The same things were measured in two ways. Each way mixes the same 12 hidden numbers, adds some noise and spreads widely along 8 directions of its own, which tell nothing about the thing.
Some things both ways: the first way, then the second way.
-22	29	3	55	6	22	9	-16	-20	16	-43	6	-14	2	9	39	-12	15	69	30	-29	-34	6	0	-6	19	16	30
-1	32	-10	-3	-31	-54	9	-18	-20	47	-17	-15	-20	-10	26	26	-6	4	1	13	-27	-18	23	0	10

-3	-26	14	-45	-73	-9	-15	-88	-38	-29	-11	-11	29	-74	-15	15	-11	3	-70	-22	31	10	-79	26	-75	3	-40	63
20	16	-16	13	16	-2	-6	7	38	-35	-7	-23	34	-6	-16	-5	-18	30	-25	-19	7	36	-19	-4	58

0	-5	2	27	-31	-20	-2	-82	28	0	5	-1	-27	12	-27	7	21	26	55	14	-13	-33	-25	27	-14	13	11	32
-6	34	-2	8	-4	-25	-22	-15	43	43	44	11	1	25	-51	96	-35	-11	74	-61	-104	-23	11	49	21

16	-5	3	46	2	59	16	-65	-50	-21	-42	28	-49	-67	41	41	-10	7	23	26	25	-32	-23	48	-40	35	2	-11
-90	7	36	30	-14	20	-40	47	-10	-40	73	7	90	14	58	59	-31	-51	3	-5	7	-94	-22	-34	-24

54	23	17	-37	12	-8	-1	-46	-3	23	36	-9	-54	-47	20	-44	-12	66	-47	21	7	-50	-13	51	49	-48	-112	16
-25	22	14	14	-12	-10	35	1	-23	-29	3	3	8	2	34	-13	9	-35	-24	3	6	-10	-12	-21	-11

-26	1	40	47	12	-25	-10	-49	-4	13	19	9	-34	0	40	37	3	-18	63	25	10	-28	0	5	49	-11	-32	-10
3	12	3	20	-22	-44	-16	58	8	-46	-3	26	30	-14	26	-29	-1	-9	21	-12	-32	11	-21	-39	16

-43	8	4	4	113	-2	-17	32	12	15	-12	23	24	62	-40	47	-10	25	26	3	8	24	47	-32	-35	-34	-9	18
2	-9	3	-4	31	10	21	8	-28	-28	-7	-23	0	-12	2	-23	19	3	-21	-13	-17	15	31	2	2

2	-39	37	49	5	-14	-12	-98	-22	11	45	26	-40	-30	27	32	3	21	49	33	42	-14	-8	64	-12	-15	-60	-16
24	-3	-35	22	5	-4	-8	0	10	11	-6	40	35	-2	23	-7	-32	-3	19	9	19	8	-25	-16	-24

11	37	23	-40	-13	-5	16	-23	33	-65	-31	3	13	34	-10	-6	-13	21	-19	60	-29	-33	-26	-40	12	-29	31	38
23	-45	9	-42	31	-19	-21	5	-53	34	-28	5	-42	-18	14	-49	42	-16	32	30	-14	8	11	-9	-38

-28	0	19	36	-18	29	-3	-43	-61	23	-18	-12	-50	-55	40	42	-10	4	31	0	-2	-35	-21	42	-2	-2	-49	-1
-51	20	7	35	-37	-7	4	-27	12	21	12	14	-7	-6	5	33	-2	-21	22	-8	-31	-21	-3	17	19

-25	24	-17	-27	-18	24	28	3	10	-24	-57	-19	7	39	-52	20	4	38	-22	38	-38	16	-47	-47	-23	30	70	52
24	38	-15	34	-24	-21	-1	9	44	-39	14	4	40	6	-14	29	-32	-10	-24	-7	45	-38	-11	11	-2

20	-17	-16	-17	12	-49	4	14	65	6	11	-19	13	33	-1	-29	-4	37	36	12	-3	-40	16	-3	-4	-26	-14	-10
19	-17	16	-42	17	42	-2	-18	13	11	-12	15	3	25	-16	-50	16	28	-11	-12	-50	17	12	51	-39

19	3	2	-63	-96	-74	5	-3	68	-24	-13	-59	16	35	-9	5	30	-3	-8	15	-48	-33	-66	-38	48	-2	43	12
-13	-6	16	-21	6	-19	-22	15	7	1	24	29	-36	-28	11	3	26	-8	10	0	-8	10	-31	5	-4

-1	-16	-15	3	2	33	11	2	-30	-6	-43	-4	-4	-59	55	31	3	7	-19	2	30	-23	-13	33	-13	0	-31	2
-27	-21	23	-18	1	49	-21	1	-2	-3	8	12	24	12	-23	-4	11	28	7	-2	-15	-19	15	58	-41

-5	-53	26	7	3	34	11	-50	13	-29	-8	4	-7	7	-2	36	-9	23	18	31	39	-20	-9	11	-63	-12	10	-28
-48	-4	25	4	38	45	4	-10	-42	-24	21	14	-16	28	35	-18	9	-25	26	6	7	-5	-10	6	-78

-42	-51	46	40	-38	-19	-12	-2	-14	22	-7	-37	-2	-9	23	47	1	-27	38	-10	-2	-17	1	-5	3	-22	-22	-21
-12	-51	-1	-5	28	69	-20	34	11	-10	36	50	33	9	-9	-29	10	8	16	17	-22	0	-22	-11	-20

-1	29	-27	1	32	35	1	-17	-69	36	-7	1	-29	-53	29	8	12	-8	-5	-42	9	41	-69	44	-1	66	-52	22
-17	-5	-8	22	-11	-10	-2	-30	24	19	-12	31	-12	-23	-22	-7	12	11	43	-5	-35	27	-2	38	27

-15	3	57	-37	10	20	-21	-44	-41	2	20	-2	-35	-15	-10	38	-29	60	-25	24	-5	-21	-12	35	-20	-81	-71	2
-4	15	-11	27	1	-64	-33	-16	26	14	-16	41	-26	-17	32	-23	3	-14	68	-26	-30	13	-18	19	-36

5	12	34	-37	31	28	-22	25	9	24	-1	-28	11	12	-17	-4	-1	30	-22	-21	-10	-9	-13	16	11	-47	-46	5
-24	-48	-8	7	0	48	-24	-16	6	16	-30	52	9	20	8	-72	12	14	40	20	-25	22	44	17	-29

10	6	22	-2	24	-11	4	-27	-55	26	27	5	-27	-1	43	77	-10	13	6	48	14	15	-2	26	20	11	-61	1
-6	48	-2	11	-24	-85	-23	60	35	-68	-20	21	-38	-31	23	-15	13	46	20	-33	-3	48	-46	-13	-21

24	8	-6	-30	23	-32	-19	-8	14	39	26	-22	0	9	-29	-9	26	2	-20	-48	1	23	-35	7	23	16	-47	22
1	38	-28	56	-34	-37	-23	-24	50	32	8	16	-19	-10	-26	44	-21	-11	69	-3	7	-30	22	26	25

13	-35	29	-12	-6	-15	0	-11	-7	-3	-7	-11	9	-14	10	13	-8	-13	-32	6	17	10	-16	-6	-17	-3	-26	17
19	10	-14	14	-21	-36	-16	-1	22	-37	-22	-11	-2	-7	16	-7	-24	15	-22	9	13	20	-9	-8	19

-26	-26	14	-22	-18	-16	-9	-10	13	4	-6	-26	26	14	-34	4	4	14	-22	-9	0	22	-30	-10	-31	-10	-1	43
10	-7	-16	25	24	27	-2	-29	13	25	17	43	-3	-3	8	-3	-12	-39	13	6	-31	19	-5	-10	24

30	-18	-18	-34	-1	-54	-18	-37	12	2	27	-7	21	-14	-18	0	18	-1	-34	-44	26	18	-28	19	-24	13	-41	32
-33	-36	12	-3	32	63	17	-22	-6	16	18	-2	3	1	-21	5	19	-24	-4	-16	1	0	21	11	15

-34	-13	-15	24	-9	3	38	-60	3	1	-41	5	-12	12	-2	48	-12	-10	35	59	23	11	-34	-39	-36	81	54	46
4	47	-7	32	-13	4	10	19	9	-30	13	-8	41	-1	16	23	-38	-2	-30	-6	11	3	-37	-45	34

42	35	-24	9	89	12	26	32	-20	20	-5	25	10	28	24	13	-8	10	6	32	9	52	5	5	12	66	-6	20
-15	7	7	-7	22	-5	-9	50	-42	-11	13	22	-28	-15	28	7	20	-12	11	27	5	-9	-17	-31	-34

-12	-48	11	25	16	-12	-17	5	-10	15	9	-5	26	-18	12	30	4	-18	35	-42	36	21	-19	8	-37	9	-16	-41
-22	61	4	21	18	-25	4	5	-2	-25	16	-11	-7	0	27	18	0	-18	13	-11	31	-25	-1	7	-15

5	-14	11	62	69	15	24	16	-11	2	-18	28	-2	16	51	19	-19	-12	75	44	14	2	25	-9	-11	21	-2	-26
-11	21	9	0	-48	-68	-53	-29	29	8	-26	16	-2	24	46	-10	-34	-35	15	-17	-80	9	32	8	31

16	30	-10	-13	64	12	-4	33	-61	-4	-8	18	-3	-16	8	18	-33	34	-61	9	5	43	19	27	-7	-7	-34	-17
-24	-29	39	-65	34	25	-1	21	-16	10	26	-17	13	12	-49	58	14	-8	7	-59	-3	-15	-21	28	-23

9	-47	2	23	-1	23	4	-5	-34	22	-18	-11	21	-63	25	22	4	-21	-43	-45	48	15	-5	20	-40	36	-40	52
-9	51	-18	55	-35	-38	-18	-3	-7	1	-8	30	-29	13	41	0	-14	-25	40	33	21	-47	22	-14	-49

-3	-7	24	16	2	-24	-17	-23	4	-48	-4	22	12	-11	33	-5	-19	-15	15	-6	14	-18	10	24	-21	-28	2	-3
-5	2	26	-8	-87	-56	-18	-47	16	-5	-74	-32	36	16	-17	-3	-16	-17	-19	-40	2	-26	25	57	-15

-24	-33	14	18	-4	3	-12	-61	-74	-33	4	19	0	-46	12	71	2	14	-26	3	29	7	-12	25	-46	-38	-75	5
15	1	-11	1	53	13	-8	-3	16	15	19	-3	-32	-10	-52	14	29	-4	38	-6	25	-18	16	44	3

-17	41	25	-37	42	-41	-13	20	34	22	-22	-17	46	62	-35	13	-34	-3	12	21	-30	-8	14	-75	8	-26	-16	66
87	-17	-41	-9	-5	-28	-5	23	-13	18	-73	-34	-3	-38	-34	-69	32	97	2	51	41	-2	14	21	-25

-5	35	30	-37	18	21	7	10	-37	29	-15	-23	-5	8	-26	-3	-36	39	-49	20	-36	18	-14	-17	-2	-9	-47	75
29	-1	-27	-3	3	-14	39	-38	-1	14	-57	-18	-41	-10	-5	-41	14	26	-28	-4	-30	67	18	-1	42

-11	-25	-44	58	26	-39	13	-35	-15	-7	5	25	-10	-31	58	0	15	-32	33	-16	48	3	5	17	-4	48	-35	23
20	33	0	33	-1	43	26	-16	1	-29	-3	-33	-1	-4	-37	-2	4	-31	-76	-2	-2	5	9	-15	87

Other things, the second way, with their names:
<56>: -30	34	14	3	21	-21	41	24	-17	-56	19	-55	-26	-29	-7	61	26	21	-41	-34	93	-19	-21	9	-33
<690>: -25	27	-21	56	13	39	-54	-11	42	13	40	42	-22	1	23	34	-31	-40	21	-2	-15	23	-8	-40	71
<516>: 43	3	-37	17	29	76	-19	18	27	38	15	33	26	32	-44	7	-31	-1	18	-5	-13	20	-9	-40	26
<271>: -49	-4	1	13	-17	16	-12	-28	14	-23	15	1	7	23	39	5	-21	-25	-30	17	-3	-10	31	-3	27
<242>: -3	28	-28	52	3	-23	-82	-5	6	64	1	16	-37	-42	30	33	-13	3	65	33	39	-26	-10	-12	11
<375>: -21	-44	15	-12	3	16	-62	7	34	17	4	27	14	22	-35	-14	15	-8	65	-28	-69	-18	27	46	-7
<542>: 15	-58	-31	-3	-39	22	16	-44	-40	76	-42	37	4	-12	23	-39	-19	-3	21	83	30	36	-18	-47	-1
<48>: 9	36	-32	56	-3	-39	-64	-12	34	51	11	8	-31	-11	1	56	-17	-34	47	0	1	-41	21	0	46
<370>: 9	25	-19	-1	3	8	5	1	-3	-31	-13	-25	-9	8	-12	24	-19	46	-24	11	34	6	8	25	-25
<484>: -2	-17	31	-8	13	-14	-29	33	10	-19	34	-18	48	-28	-21	36	1	-22	-12	-30	-13	-37	-23	8	35
<499>: 11	-7	-12	-28	36	21	-5	-5	-20	20	-14	3	-22	3	33	-42	3	2	9	5	46	46	12	-33	-9
<43>: 7	-14	-13	-5	11	42	-53	24	55	-3	8	74	35	41	15	-42	-25	3	20	-19	-56	27	8	-13	-13
<17>: -1	-19	-9	8	-10	36	27	-53	-14	-1	-45	-11	-13	-13	1	-17	-2	20	-47	10	23	47	1	18	0
<627>: 39	19	-22	8	-14	-13	-78	-14	38	68	-25	16	-15	30	2	-24	-12	-3	48	9	-29	-21	31	-4	9
<230>: 21	7	-16	3	17	32	5	2	-24	0	-20	-11	2	1	-30	-6	-10	38	13	29	34	17	-14	14	-25
<321>: 22	-68	-17	-25	-26	10	50	-28	-37	26	-45	35	21	10	49	-75	-1	-9	-43	71	45	12	5	-33	-58
<211>: -68	-12	21	0	19	93	27	-47	22	-6	55	-26	-1	39	-50	56	-3	-38	-27	-24	-25	-7	33	30	81
<622>: 27	-45	5	-19	-19	-4	-62	0	67	21	-10	42	45	20	-6	-35	-15	-31	2	-30	-56	-12	4	-1	21
<89>: -28	23	-3	41	61	97	-3	-5	-3	-5	43	-11	46	8	-47	60	-19	-18	9	-48	-9	-12	13	20	37
<469>: -15	-23	-9	10	31	70	-45	0	25	16	6	18	52	45	33	-38	-28	-43	-8	-33	-18	11	70	-58	54
<671>: 29	57	-38	19	63	-4	-11	23	-34	41	-6	7	-51	-26	11	-1	16	24	32	12	-8	30	-3	-36	25
<571>: 24	1	13	-23	18	-4	14	55	-43	-21	20	-6	2	-36	0	-1	29	-5	-32	21	13	-12	-27	-40	7
<644>: 47	19	1	-38	9	-36	28	46	-1	-23	18	24	20	26	-1	-8	-10	-4	8	-10	-30	8	-36	-21	-39
<390>: -21	32	-7	11	-16	-30	-2	-4	38	11	25	-11	-22	14	-11	59	-26	-3	31	-43	-26	8	0	-5	33
<383>: -34	-55	25	-33	9	53	43	15	-48	-13	21	8	38	24	2	-12	15	-22	-9	14	30	-38	6	-5	-71
<346>: 28	29	-45	67	-67	-49	-61	-25	65	18	-42	29	44	-17	-3	7	-50	27	30	23	5	-13	-15	30	33
<472>: 52	-44	-9	-16	25	47	7	21	-19	-3	-42	23	26	-18	-56	-57	36	46	-5	28	26	-3	6	49	-53
<584>: -20	-28	36	-38	-26	2	17	-11	9	-39	-10	6	36	44	1	-35	-2	-40	-24	-37	-21	-5	43	19	-32
<569>: -46	6	36	-1	-16	-5	-29	24	33	-45	12	14	64	19	13	-7	-5	-26	2	-54	-30	-20	2	12	1
<470>: 22	-36	-25	-14	59	59	-2	46	-17	1	21	38	13	6	-25	-13	8	28	38	15	47	4	-16	-12	-76
<243>: 0	19	11	-27	-17	-17	77	-34	-57	16	-57	-49	-11	-26	0	10	27	16	-73	10	47	-2	-5	24	-18
<612>: 31	-30	-41	19	-10	-30	-77	-35	42	55	-31	67	1	13	33	-43	-38	-11	85	31	-14	18	-6	0	-28
<519>: -79	11	30	32	-65	-31	-4	5	59	-68	25	5	47	31	11	31	-25	-22	19	-71	-44	-21	12	23	-1
<22>: 21	-32	-24	-9	4	42	-6	-48	-21	61	-54	-28	-20	-5	19	-22	-1	-6	-69	31	65	25	35	-40	47
<166>: 4	1	-1	1	-24	-23	5	-60	-1	54	-44	-35	22	13	-10	18	-17	-17	0	-31	3	-22	47	36	14
<634>: 14	-16	-29	6	45	69	37	5	-25	19	44	-10	-7	9	-22	40	-14	12	-5	38	34	9	-43	-34	0
<582>: 12	9	-49	21	8	-26	-52	3	51	19	-19	-10	-24	13	-5	8	-24	52	56	-17	2	25	30	-3	20
<59>: 61	12	-21	-4	35	14	3	20	5	6	4	-18	-11	-9	-44	16	13	32	-7	9	62	-26	-11	20	-41
<545>: 1	19	1	-10	-14	-16	-23	27	-1	-21	12	31	-5	10	39	-19	-20	-7	2	18	-48	29	-9	-40	14
<250>: -42	25	11	-6	23	19	50	-2	-20	-16	12	-46	3	0	12	34	3	-10	-58	-31	11	23	11	-21	64
<522>: -18	17	-3	-1	-32	-52	-34	-59	36	52	-48	-1	-16	13	31	-19	-13	-24	9	-17	-50	26	42	5	72
<75>: -40	21	1	33	-58	-55	-61	-27	56	50	22	65	-14	25	27	48	-36	-76	71	-24	-88	-27	0	-11	34
<239>: -11	1	3	12	2	-10	27	8	-11	-19	11	-12	0	-9	-13	13	12	-16	-10	6	21	-29	-8	6	0
<603>: 33	-45	-15	-17	20	28	11	-20	29	-17	-32	0	15	23	-5	-76	5	15	-36	11	-4	43	32	6	27
<26>: 19	49	-26	4	-2	-42	19	-35	-49	53	-32	-25	-82	-4	26	26	-5	-6	11	16	17	19	21	-21	-3
<234>: 0	9	-10	32	-2	23	-20	10	13	-24	-12	4	45	16	24	-23	-21	-24	-19	-20	22	0	25	-42	13
<613>: 5	-3	23	-25	18	-20	-31	-19	-6	14	-30	-4	-33	-28	13	-26	35	-9	-13	2	41	0	-29	24	-13
<298>: 11	6	-3	3	2	9	-64	37	12	7	-3	12	15	6	20	-27	-6	-3	15	17	15	3	-23	-57	27
<27>: -25	-3	6	-27	-11	-5	30	-27	8	21	-30	-26	-9	27	-29	9	18	12	-4	-45	-30	-3	56	43	-4
<523>: 8	10	-22	29	-41	-14	-15	-28	8	43	-26	25	10	-3	22	1	-21	-11	11	27	30	-18	2	-7	-11
<12>: -2	-13	15	-27	5	-4	-13	-8	-7	36	9	25	-10	6	14	-10	9	-32	16	4	-70	-4	18	2	17
<264>: -18	16	0	3	-34	-37	62	-26	-4	-18	-30	-48	21	23	8	48	-28	-45	-57	-47	53	-5	28	-27	21
<44>: -10	-1	-7	51	-12	-30	-28	9	15	-18	19	32	3	-3	10	13	-5	-38	45	13	12	-55	-9	9	-40
<660>: 12	-56	24	-34	4	10	16	-21	18	-17	0	18	55	2	-22	-40	12	-7	-12	-13	-38	-2	11	62	-14
<121>: 18	6	-14	15	-22	-26	-15	-1	32	-9	-15	-23	41	-4	-9	21	-17	15	-23	-8	34	-37	-13	22	7
<300>: -25	83	-5	32	67	27	-40	25	33	-20	74	-43	-22	13	-24	86	-18	-3	16	-39	-42	-17	18	4	91
<442>: -10	-40	11	-47	-9	-53	6	36	-6	-13	-11	23	-34	-18	12	-37	35	19	38	0	-33	38	2	-6	-19
<551>: -21	38	22	-8	34	17	-22	62	-35	-31	36	-3	9	-23	11	33	17	1	-9	-11	-11	-28	-6	-3	-4
<296>: -4	-12	-6	19	37	38	-11	-14	-14	7	19	-9	-26	-7	-2	-1	6	-41	-11	22	3	3	19	-28	65
<209>: -25	-54	15	-37	5	41	63	-28	-26	-31	-27	-32	0	-5	-12	-26	23	18	-73	-11	-28	58	15	11	33
<231>: -47	3	22	22	-16	-12	48	10	-29	-73	12	-33	17	-29	23	17	13	-11	-65	0	-13	-6	-6	0	22

Some of these things the first way, each followed by its name:
-6	-39	15	51	-7	-27	-18	-38	-34	21	29	2	-2	-59	16	-10	-15	28	-9	-16	36	-4	19	47	-11	-29	-82	-3 => <644>
61	41	-21	-73	5	-8	7	-23	5	-7	-14	-6	-10	-19	6	5	3	5	-47	-2	-1	0	-58	11	7	44	-5	29 => <242>
-1	-8	38	33	35	-8	17	21	-35	12	-14	-2	13	6	52	40	-51	-39	29	43	17	19	16	-40	7	29	-14	-31 => <298>
0	-8	-18	-54	-17	-36	-30	-5	10	-25	-9	-15	49	-5	-61	6	-1	36	-75	-50	0	10	0	10	-62	-38	-9	50 => <59>
20	-3	14	40	-6	-9	20	-21	-22	17	8	-8	-49	-29	49	-13	12	-27	32	1	-8	-6	-43	1	54	42	-33	-17 => <239>
-34	-11	11	3	-32	36	3	-1	31	-34	-58	-17	31	55	-49	50	17	20	27	21	-31	-7	-21	-15	-56	1	95	21 => <370>
54	-13	5	-14	8	-13	37	-46	-4	-11	8	4	-44	-36	47	35	4	23	-36	72	42	-23	-23	-12	46	16	-43	-21 => <499>
13	-28	52	20	-65	-54	37	-40	52	-13	6	-22	7	63	-20	22	16	-25	23	73	-23	17	-42	-85	38	55	76	47 => <264>
3	-31	5	46	-20	5	11	-23	-38	10	-20	-1	16	-40	8	5	-8	-11	-4	-7	14	25	-21	5	-39	47	-12	45 => <321>
33	-40	12	-18	3	-25	3	-13	-8	24	26	-20	-9	-15	25	24	8	-5	-27	2	29	19	-18	20	9	19	-53	-6 => <690>
10	-7	-1	21	0	-57	23	-19	57	-3	-6	0	34	58	6	4	0	-6	75	64	-5	-15	-3	-48	6	25	20	29 => <12>
18	10	17	3	16	-45	-4	9	33	15	36	-9	-10	10	55	-30	23	-4	29	8	0	-20	-16	17	88	-25	-52	-5 => <472>
3	-18	39	-9	-70	-14	11	-23	-5	1	-25	-35	28	-11	-6	34	-4	7	-31	28	-17	-23	-20	-32	-5	-7	-15	80 => <27>
30	-6	37	-38	-38	-58	-2	1	20	-46	16	-18	0	13	42	-4	-21	-1	10	28	-22	-34	-25	-4	26	-47	-8	-58 => <613>
30	-5	-21	29	68	-17	-1	-18	2	19	19	29	6	7	0	14	0	9	16	-7	36	22	31	25	-26	43	-15	15 => <26>
6	3	29	5	49	10	31	-20	-23	-14	-15	17	7	36	24	49	-30	3	12	94	10	9	7	-42	-8	4	-36	25 => <375>
2	12	-14	17	0	-45	28	-16	13	-24	-25	10	-16	10	44	15	5	-45	46	36	-8	2	-43	-50	34	55	38	-1 => <484>
9	0	43	-16	20	40	6	-3	-21	2	-14	-11	-10	7	-23	-5	-32	10	-16	11	-12	25	-36	-7	-29	8	2	-8 => <612>
-14	1	-13	-30	47	-26	-1	-25	78	10	13	4	6	70	-36	13	24	20	39	20	19	11	-25	-18	-4	17	36	18 => <89>
27	-30	3	-24	43	-50	17	29	60	-8	10	-8	43	50	-14	-7	1	20	-29	42	23	16	23	-54	10	-20	-15	21 => <584>
14	-24	25	-37	-53	-11	14	-19	28	22	-13	-51	2	9	-26	9	11	-17	-21	-2	-15	7	-66	-41	0	40	16	46 => <519>
7	-12	-3	11	39	-24	2	7	35	16	-3	1	25	34	4	8	-1	10	32	28	19	-1	18	-6	2	5	-8	2 => <545>
7	-30	35	47	-28	3	12	-11	-43	-5	-23	-13	-8	-66	61	15	-36	-22	2	-5	12	-44	17	1	-10	-3	-45	-1 => <627>
-1	-31	-23	27	-3	11	37	-43	-14	-11	-24	11	-36	-20	46	43	16	-22	28	32	31	8	-34	9	-20	74	25	11 => <17>
16	-26	-8	0	-4	-2	44	-6	23	8	-33	-22	17	22	9	35	4	-20	26	45	9	9	-42	-67	-14	75	26	29 => <300>
-7	-25	35	5	45	-45	6	21	-3	64	17	-12	50	27	28	50	-33	-13	24	46	39	33	23	-45	5	17	-56	41 => <671>
-24	-25	47	-21	9	-2	-20	12	-33	4	-8	-13	30	-22	11	42	-37	14	-35	9	19	1	12	-4	-28	-64	-60	7 => <569>
12	22	34	-35	16	29	-17	11	9	13	0	-24	-19	-14	-4	-41	-13	27	-36	-21	-5	-17	-27	32	32	-41	-40	-25 => <230>
13	1	19	8	-48	-18	22	-3	18	-14	-27	-22	23	12	23	-7	-6	-39	52	12	-29	-8	-63	-41	5	54	49	6 => <522>
-31	-12	30	36	18	1	2	1	-14	0	-27	5	-5	-12	18	29	-21	-19	25	6	4	-5	4	-33	-8	2	9	11 => <166>
